All groups share one centre, and each spreads out both ways along 12 directions, with some noise.
Known rows, each followed by its group:
[ -2 -12  -9  -3   9  -5   8   8 -15   3 -15 -15   4  11   7 -16   8 -31
 -11   4]
q272
[  3   7  -6  -7 -14  10 -26  -6  13  -8   1   1  14  16   3 -14  -1   7
 -21   1]
q670
[  0  -2   0   3  -7  -2  -5   6   0  -2   3   4 -10  -2  26   0  16 -15
  13  -4]
q12
[  7   6  10   5 -10  20 -18  12   5 -14   9  12   7   9  -4 -17   6  16
   6   7]
q272
[  4   1  -1   5   3   3 -10  13  -6   3 -10  14   7  12  -7 -20   1  -6
   3   5]
q526
[ 12   5  14  -5  -6  -3   7   8   1  -2  10  -2  -2  11   9 -11  10   1
   7   4]
q670
[  3  18   8  -1  -8  -7  -4   0  12   5   0  14  -9   6   6 -18   3  13
   8   0]
q526
[  7   0   2   0  -1   3 -21   4   1   9   3  -4  -6  14  -4 -24 -16   2
  11  20]
q844
[ -9  -4  -9   7   5 -12  15   7  -1   3  -8   6   0  -6   6   7  -3  -1
   4 -11]
q12
[-10   1 -28   7  -5  -7   0  14  -5   1   4 -19  -7  -9   7  17  -6 -13
   7  -1]
q670
[-13 -19  -6  -1  -6   1   2  -3   0   7   5   1   3   1  13 -10  -9  13
   4   2]
q670
[ 15  13   1   8  -8 -17  -7  18   1   5   6 -20   1  25   6   5  -3   1
  -4   3]
q670
[ -1  -9  -3 -18   0  12  40  -7  -6   3  13  -9   0 -39 -11 -11   8   8
  11  11]
q12
[ 30  18  20   1  17  -7 -15  19 -14  -8   1 -21  -1  -3  -5 -11  -7 -14
  10   6]
q844
[  7  -5   1   3   1 -10   4   2  -3  13 -15  -6  -2   0   5  -6   3  -1
   7   4]
q526
[ 3  5  1  1  0 -1 -2 12  8 -9 10  2  6 -5 -4  0 -3 -3 10  2]
q272
[  2   9   3 -11   1 -10  12  -1  15   2   4  -1   3   4   2  -7   2  -4
  -3  -2]
q272
[ -7  -3  -8  -2  -8   4   4  19   3  -3   4  -9  -5  19   9 -25   6  -7
  10  16]
q844
[-12 -16   9   1  -2  23  10   5 -22  -6  10   2   1   9   6 -18  24  -9
  -6   7]
q12
[  3 -13   3  -4   3   9   6   1   8   8   5   9   5  -9 -16  -9  -4  -4
  15  17]
q844
[ -3   5  15   2  -2   9   4  -6   7  -4  -3  -6  -6  -3   3   0  12   0
 -23  -2]
q272
[ 17   2  23  -1  -2 -11   8   3   9   5   8 -20  -3  11   9  -2   4  -3
  -3   7]
q670
[  1  10 -14  -1  -2 -26   7  17  -2   6   1  -7  -1  18  14  -7  -8  -8
   4  -6]
q272
[ 18   8 -13  15 -26  14 -27   2  -4  11 -18   9  -1  -2 -13   1  11  31
  18  16]
q12
[-16   4   0  19  12  -3  12  29 -13   4 -23 -23 -24  -3   4 -21  -1   8
  13   6]
q670
[ -3   0   0   0  -1   6 -24   1  28 -17   1   3  -5   6  12   2  -9  -6
   6   1]
q272
[ 13  -9   6   2   4  -7   3   0   0   7 -20  -8   6  -5   3  -2   2   1
  -2   1]
q844
[ 25   1  13   1  -7  -3 -11  32   9  -8  17  -6   6  14   3 -23  -3   3
  31  21]
q670
[ 14  -9   4   7  12 -11 -19   3  11   0 -14   2   4  -7   3  10 -17  -5
  11  -3]
q844
[-10   2  -6   3 -10   0  -7 -10  16   1   4  -1   0 -10   3  19  -7  11
 -12  -6]
q670
[ 14 -22  21   9 -14  15   5  -6   3  13  -3  14  11  -6  -6   2  19  17
   1  16]
q670
[ -6 -25  15  12  18 -15  11  14  -1   4   5   1   6   9   7  14  -9 -18
   0  -5]
q272
[ -5 -25  -7   2  -7  -9 -10   3   0   1   9 -10  10  18  20  -1 -13   8
   1   1]
q526
[  3   7   7   2  -1  -1  -9  -5   1   4  -1  -6 -11  -2   2  -5  -5   5
   0   4]
q844
[ 1 -2  0  5  1 -5 -9 13 -2 -6 10  3  3  5  8  2 -8  4 13 -4]
q844
[ -1 -16  -5   3 -12  23 -10   6  -7  -2   4  -5  12   0  -2 -17   8  -2
  -8  17]
q670
[ 15  -3  -4 -14  -7  -8   7  13  -5  -5  11 -16  -7   7  23 -22   9 -16
  27  12]
q670
[-10   3  -4   7 -19  21   0  -7  -2   3   3  -7 -19  -8  -1   6  13  26
   1   7]
q12
[  3  -1  -3  -2  -1  -6  12  11  -5  -1   7  -3  -4 -13   9  -4   8  -9
  21   2]
q12
[  7  -1  10  -5  -8   8 -10  -6  13  -6 -16  -4 -11   4  16 -22  11  -1
  -1  10]
q272
[ -4  -7  -7   8  11 -20  -7  -2   9  31 -26  19   2  -6 -13 -11 -27   8
  14   2]
q526
[ -1  -2  15  12   4   0   2  22   9  -4   0  -1 -10   9   1 -18  -6  17
  21  10]
q526
[  8 -21   1   0   6  -4  11  -1  -1  13 -17   5   1 -15   1  -4   2  -3
  19   7]
q526
[-23 -15   2   1  10  17   1  15   9 -22  22  -3  -3  -3   5  -8 -11 -10
   9   5]
q526
[  4  25   7  18   0  -1  -8   6  -7  17   2   1 -14   3 -27   4  -8  13
   3   9]
q844
[  9  -4   4   6  -4  -4  -3  15  -8   6  -2  -3   0  10   9 -11   8   0
  12   6]
q12
[  6  -6  12   7   3 -11  13  18 -12   4   5  -3  -4  13  13  -5  12  -6
  15   0]
q526
[ 17  -6  -9   8 -15 -20  -5  17 -10  16 -10   1   1   3  12 -20 -11  25
  22   9]
q272
[-11 -12 -12   3  -3   2  -9  -4   1   6  -6  -1   6   3   5  -5  -7   4
  -9  -1]
q526
[-10 -10  -9  -5  -5   4 -11  -5  23 -11   5 -19  -5  -5  15  -3 -16   6
   0   6]
q526
[ -5   8 -11   8  -7  -6   1   7   7  10  -3  -8 -12   3  -1   0  -4   7
   9   9]
q844
[ -3  -8 -22  -8  -8  19   8  16 -17 -14   6  13  11 -11   0 -17  21 -13
  17   4]
q844
[  0  -2 -15   6 -10   6   6   2 -21  15   3 -19   5  -8 -14   1   3  16
  -3   9]
q12
[ -1   2 -10   0  -4   0  -4  11  -1  -3   8   1   9  -2  -2  -4  -6   0
   2   1]
q272
[ -6  -2 -10   2  -8  -2  10  -2  -8   8  -4   5   6 -13   1   2  10   6
  -6  -8]
q12
[  5  -3 -19  -8   7 -22  22  14 -10  13   1  -8  14  -4  -5  -4  -6 -12
  14  -1]
q272
[-15 -16   0   8   4  12 -20  -4   7  -8 -19   2   0  22  10  -1   6 -17
 -20  -2]
q272
[-19  -5   6  14   3   3   8   1   0   2   3  -3   4   9 -11  11  -7  20
 -22  -5]
q12
[-12 -12   7   9  -6   1  17  -6 -21  15  -3  10 -24  -6  15  -3  15  14
  20   0]
q844
[ 16 -17   9   2  -4 -10   9  -9  12  16 -12   7   4 -16   0   9   1  14
  14   6]
q670
[ -2 -10   7   0  -8  11   0  -7  -5   7   0  15   4   0  -5 -14   5  14
  -2   7]
q844
[  5  -2  14   5   6 -17   4   7   8  15  -7  -9   3  26   0  -8  -4  19
   9   3]
q272
[  1   4   5   8  -9  -1   1  12   7 -14   8 -14 -11  10  19  10  10   6
   2  -3]
q526
[ -3   8   6  -3   4   4   4   8  20 -18   5  -7 -12  -3   7  -5  -2  -7
   4   1]
q12
[ -4   8 -16 -10 -28  10  -2 -22   6   4 -13   9 -12 -14  19 -16  19  23
  -3  -3]
q12
[  9   7  11   5  -3  -1   6  12   2   3  -3 -26 -16   9  -1 -14   0  17
  11  18]
q12
[-17  -5 -18  -7  10 -14  14  -1  -1   2   0 -17  -7 -14  14   3 -13 -11
   4  -9]
q670
[  8   3 -23 -17 -17  -5   6 -10   4  12 -11 -30  -2  -9  11 -28   1  14
  -5  12]
q844
[ -3  14   4  15   2 -11   5  17  -3   8  -7  10 -10   5  -2   2   3   4
  11  -4]
q526
[ 16  12   4  -3 -11  -4  -4   0   1   0  -3  12   4   5   7   1  19  -5
   0  -6]
q526

New rows. What belongs after each?
[ 12   0  -8  -1 -20   1  -6  -5   4   5 -11   7   1   2   7  -1  12  11
   4   5]
q670
[-8 11 -8  1  0 -4 -8  8  5 -7 -4 -4 -6  7  8 -9 -3  2 -1 -6]
q670
[-11   6  -3   2   1  -1  -8   3  -9  -6  -2   1   9  27   4  -9   4  -3
 -24 -11]
q670
[ -8 -18  -3  -1   8  12  -6   4   8 -12   2  -4   5  -8   1  -2  -6 -17
   1   5]
q526
[ 12 -19  23  12  12  -7   4  16 -17   9  -9   7   1   9   4 -11   4   0
  23   5]
q844
[ 16   6   0   4  -6   1  14  15 -14   0  -8 -16   1  -2   0   1  23  -1
   0   4]
q526
[  1 -19 -18 -14  -2   0  -3 -12  -4   4   4 -12  17 -11   6  -6  -4 -15
  -9   2]
q526
[ 15 -20  21   6   3 -20   9  -3  13   8  -3  -1   4   4  15  23   0   6
   8  -4]
q526
[ -4  12  10  19  -7  10 -13  13   9  -5   8  -5 -10   3  -2   9  -2  30
   8   0]
q272
[ -4   2  -3 -12   2 -18   6  -9   0   5  -8   1   2  11  14 -18  -6  13
  -4 -11]
q670
[  5   7  -7   0  -5   1 -16   8   2  -2   4  11  -4  -2  -2  -9  -9   5
  23   7]
q844
[-14  15  -5  -1  -1 -13 -15  -3  18   2   3   0 -16   8  18  -6 -13  -7
   2  -6]
q526
[ 13  -4   2   2 -13  -9  -3  -5   0   0   0  -8  -4 -31  18   0 -15  -4
 -35  -1]
q272
[  5   2  10  -2   2  -9   9  -1   0   8  -5  -4 -10   2  12  -7   8  -9
   2   0]
q526
[  1  11 -10   4  -2 -10 -10  14  15  -4   6  -7  -2   1   1   7 -13   5
  17  -2]
q272
[-15 -25  -4 -16   4   7   0 -15  -3  -3   3 -13  -4   0  28 -15   6 -34
 -11   2]
q526
[-11  -5   1   7  -5  19  13  -2 -11  -2  14   9  -1 -24  -9  22  19  -2
  -1  -3]
q12
[ -2  -1  10  -4  -2   8   1   7   4  -9   7 -23 -14  10  10 -20   1   0
   4  15]
q12
[  2  -8   6   6   4 -15   4   7   1   6 -12   5  -1  -3  18   5   6 -15
   8  -7]
q12
[-11  -7  -4   8   3 -14  15  10  -7  17  -7 -18 -10  14   6   1   2  14
  24   2]
q272
[ -2  -2   1   7   2  -1  -2  14   1  -6 -13   7  -5  13   9 -12   6  -2
   6   0]
q12
[-26  -5   7   5  -1   5  12  -6  11  -9   0  30   3   0   5   9   8   6
 -19 -20]
q12
[  4  -4   6   2 -10   7   3  -2  -3  -8   0   3   5   2  13  17  24  -7
 -11  -8]
q526
[-15 -21 -12   6   3   4  -2  10  -4   2  -3   4  -5   8   6  -6  -2 -20
  16  11]
q844
[-11   2 -26  -3 -17  -1   3   6  13  -4   1   6  -4  -9  10   0   3   9
  14  -1]
q844
[  7  14  -7   5  -1   9   8   9  -8  -1  -1   0   0 -24  -8  12  21 -15
   4   0]
q12
[ -2   4   3  -4   4  -3   2   6   6   2   8 -20   6  13  -1 -11  -2   0
  -3   4]
q272
[ 13  13  -6 -13  -8 -10   3  -5   7   2   5   0   1 -12   9  -1   6  -9
   7  -3]
q526
[  0   9  -1   2  -8   8  14  13  22 -10 -17  -5  -1   6   0  -7  26  -6
 -10   4]
q844
[  8   0 -20   0 -13  -3 -15   6 -12  13  -2 -14  14   5   3 -14  -2   4
  -3   6]
q12
[  8  15  11  -5   2   0   5   8  -5   9 -15   2 -16   7   2 -48  11  -3
  13  14]
q526
[ 16  14  -1   7   9 -10  -8  29   1  -3  -3 -21 -10  10  -1 -11  -9 -15
  23  14]
q844
[ -4   0  -8   0   3  -5  12  -5  -2   2  -7  -2  -8 -11   8  10   8 -10
  -1  -8]
q670
[  8   8  -5  -7   6  18 -12   6  11  -8   1  -4  16  -3 -23  -9   3  -3
   9   9]
q272
[ -1  -1  -6  13   5   3 -16   9   6   3 -28 -15 -11  13  -2   0   4   2
  17   6]
q272
[-20   2  -4   1  17  -8 -11   3  12 -13 -14   3  -9   7  14  -9 -15  -7
   2 -15]
q670
[  9  12   4  12 -13   0  -4  15   9 -10   4  12 -14 -20   8   6   1  13
  20   0]
q272
[  3  -8  11  -1  -8   7  17   2   4 -12  11  -9  -5  -9  16  13  17   8
   4  -1]
q526
[  2  -6  -1  12   5 -21   8  13  -5  15 -21  -1  12  15  -5  -6 -10  13
  -6  -5]
q12
[ -5   7   2  24   5 -16 -10  11  15   4 -33   6 -18   7   5   6  -9  18
  13  -7]
q670
[-17  -1   0  10 -12  19 -11  -4  13  -7   5   9 -14  -7   4  11   8  28
  21  -2]
q272
[ 16  -7  35  11  20  -3   3  11 -16   2   5   4   4  -4  -5   3   0  -7
   9  -3]
q844
[  6   0   6  -8 -10   3  13  -8   2   7   6 -14  -3 -16   6 -16   4  18
  -1   7]
q272
[  5  -4  -8   0 -13  10 -10  -2  -6   6  -6  -6   0  -2   4 -12   9   5
   2  10]
q12
[  4   0  13  24  -9   3 -19   8  -2  10   0  -9  -6  17   0  13   3  20
   1   8]
q12
[-13   7  -6   3 -13   3  11  -2  -1  -4  10   7 -12  -5  12  12  16   4
  -1 -10]
q670
[ 12   4  20  11  12  -6   4  10  -9   9  -1   0  -7  -6 -10   4  -3  -1
  15   5]
q844
[ -4  -3  -1  -4  -2  -8  11   0  12  -3  -6   4 -10  -7  15  -6   1   5
  13  -3]
q12
[ -2   0   1 -12  -6  10  26  -4   6  -6  -4 -15  -9 -17  12 -11  25  -6
  -7   2]
q844
[ -8  -6   8   5   1   1   8  -6  18   4  -7   8 -11 -18   1   3  -3  12
   8   0]
q526
[  0  14  -3   3  -5  -2  12   6  -9  10   3 -16 -11  -6  -4  -8   2   7
   2   8]
q844
[ 12  16   1  -2 -12  -4  -6   0   2   8   8 -25  -1  -4   5  -4   3   5
  -9   5]
q12
[ 13  22 -16  -5 -20  14 -10   0   6  -5  -3 -16 -22 -22   6  -2  17   0
  17  12]
q12
[-12  -8 -17  -2   6 -21  21  -6  -2   9 -16 -13 -23 -17  23  11  -2 -10
  16 -10]
q670
[  0 -12  24  21   5  -2  -9   3   1   9  -9   5   3  16   0  17   4   2
 -12  -3]
q12
[ 2 -2  1 -1 -2 -2  3 13 14 -3  6 -3  9  4 -2 -7 -5  1  5  7]
q844
[ -9  -6 -10  -1  -4  -7   7  21  -4  -9  13 -22   6  15  21 -13   2  -4
   0  -1]
q844
[-11 -16   6   2  -7  19  -6  -2   5 -10   9   0  10   8   2 -11   2  14
 -16   4]
q526
[  6  -7  10   3  11  15  -8  18  -5  -6  -6   9  13   8 -16 -27   1  -9
   3  13]
q526
[ 11   4  -2  -8   7   0   5   3   5   0 -10   1   9 -17 -12 -15  -3   4
  11   5]
q670
[ -4   0   2   1  10  -6   8  -4   0   4 -14 -13  -5  -6   4   4   0  -7
 -14  -5]
q670
[ -4 -16   2   0   0  -2   7  -8  -1  18  -8  17   4  -8  -3 -14  -4  14
   9   3]
q526
[ -3 -28  -3 -12   8 -11  13   0 -11   5  16 -12  20  -4  11 -11 -14 -27
 -19   3]
q272
[  0   5  -3 -10   6   5   9  -7   3  -5 -12  14   5 -16  -6  -7   8  -4
   0  -8]
q670
[ -1 -10  -6   3   2 -12   5   8   8   2 -13 -15   2   1  11   4  -1  -5
  -2  -3]
q844
[  5   2  -1   6  -3  -4   2  14  -2  -9 -11  -4  14   6  11   0  13   8
  -9 -12]
q844
[ -9  -8 -10  34  -8   6 -22  25  -3   8 -11 -18   0  16  -5  11  -7   8
  -9  12]
q670
[ -4   3  -7   4   1  -8   8   0   5   4 -22   5  -2  -8   4   5   6  -3
  -6 -10]
q12
[ 14  23  13  -3 -13   5  -8   5  16 -10  24  -3 -12 -17  15   8  16  -6
  17  -2]
q12
[  0 -15  -4   3  -7   0 -20   1  14   2  -5  -4   3   8  10  -5 -11   4
   2   9]
q670
[  3   3 -16  -2  -8  -2 -15  -1   9  -6  -8   0   2  -4   8  -5  -7  -8
 -13  -2]
q272
[  1   2  -5   3  -2  -7  -4   4  21  -9 -11  -2  -5  -8  15  12  -1  -1
   6  -8]
q844
[  1  14  10  19  -3  -4   4  13   4  13 -19  15  -5   0 -17  -5   1  32
   5   2]
q526
[-13  22 -19   5   0 -16   1   6  -2  -1 -10   6  -4   5   4   4  -5  13
  -1 -21]
q670
[  5   1  -4   7  -7   8  -6  -1   1   1  -9   2  -3 -13   3   8  15  -7
   2   1]
q12
[ -7   9 -10  11   1  -8  11   8  -1   6 -10  -5  -9 -16  -3  11   0   7
   6  -8]
q670
[ 13   8  -5  -8  -7 -14   9  -4  16   7 -12  -2  -6 -15   6  -4  -1   2
   9   0]
q272
[-12   3  -8   8   0 -10  -3  -8   8   5 -17 -14 -14   4  14  11  -4   0
 -17 -10]
q670
[ -7  12  12   4 -11   6  -6  -5  11  -5   2   7  -6   8  15   1  16   4
 -19 -11]
q12
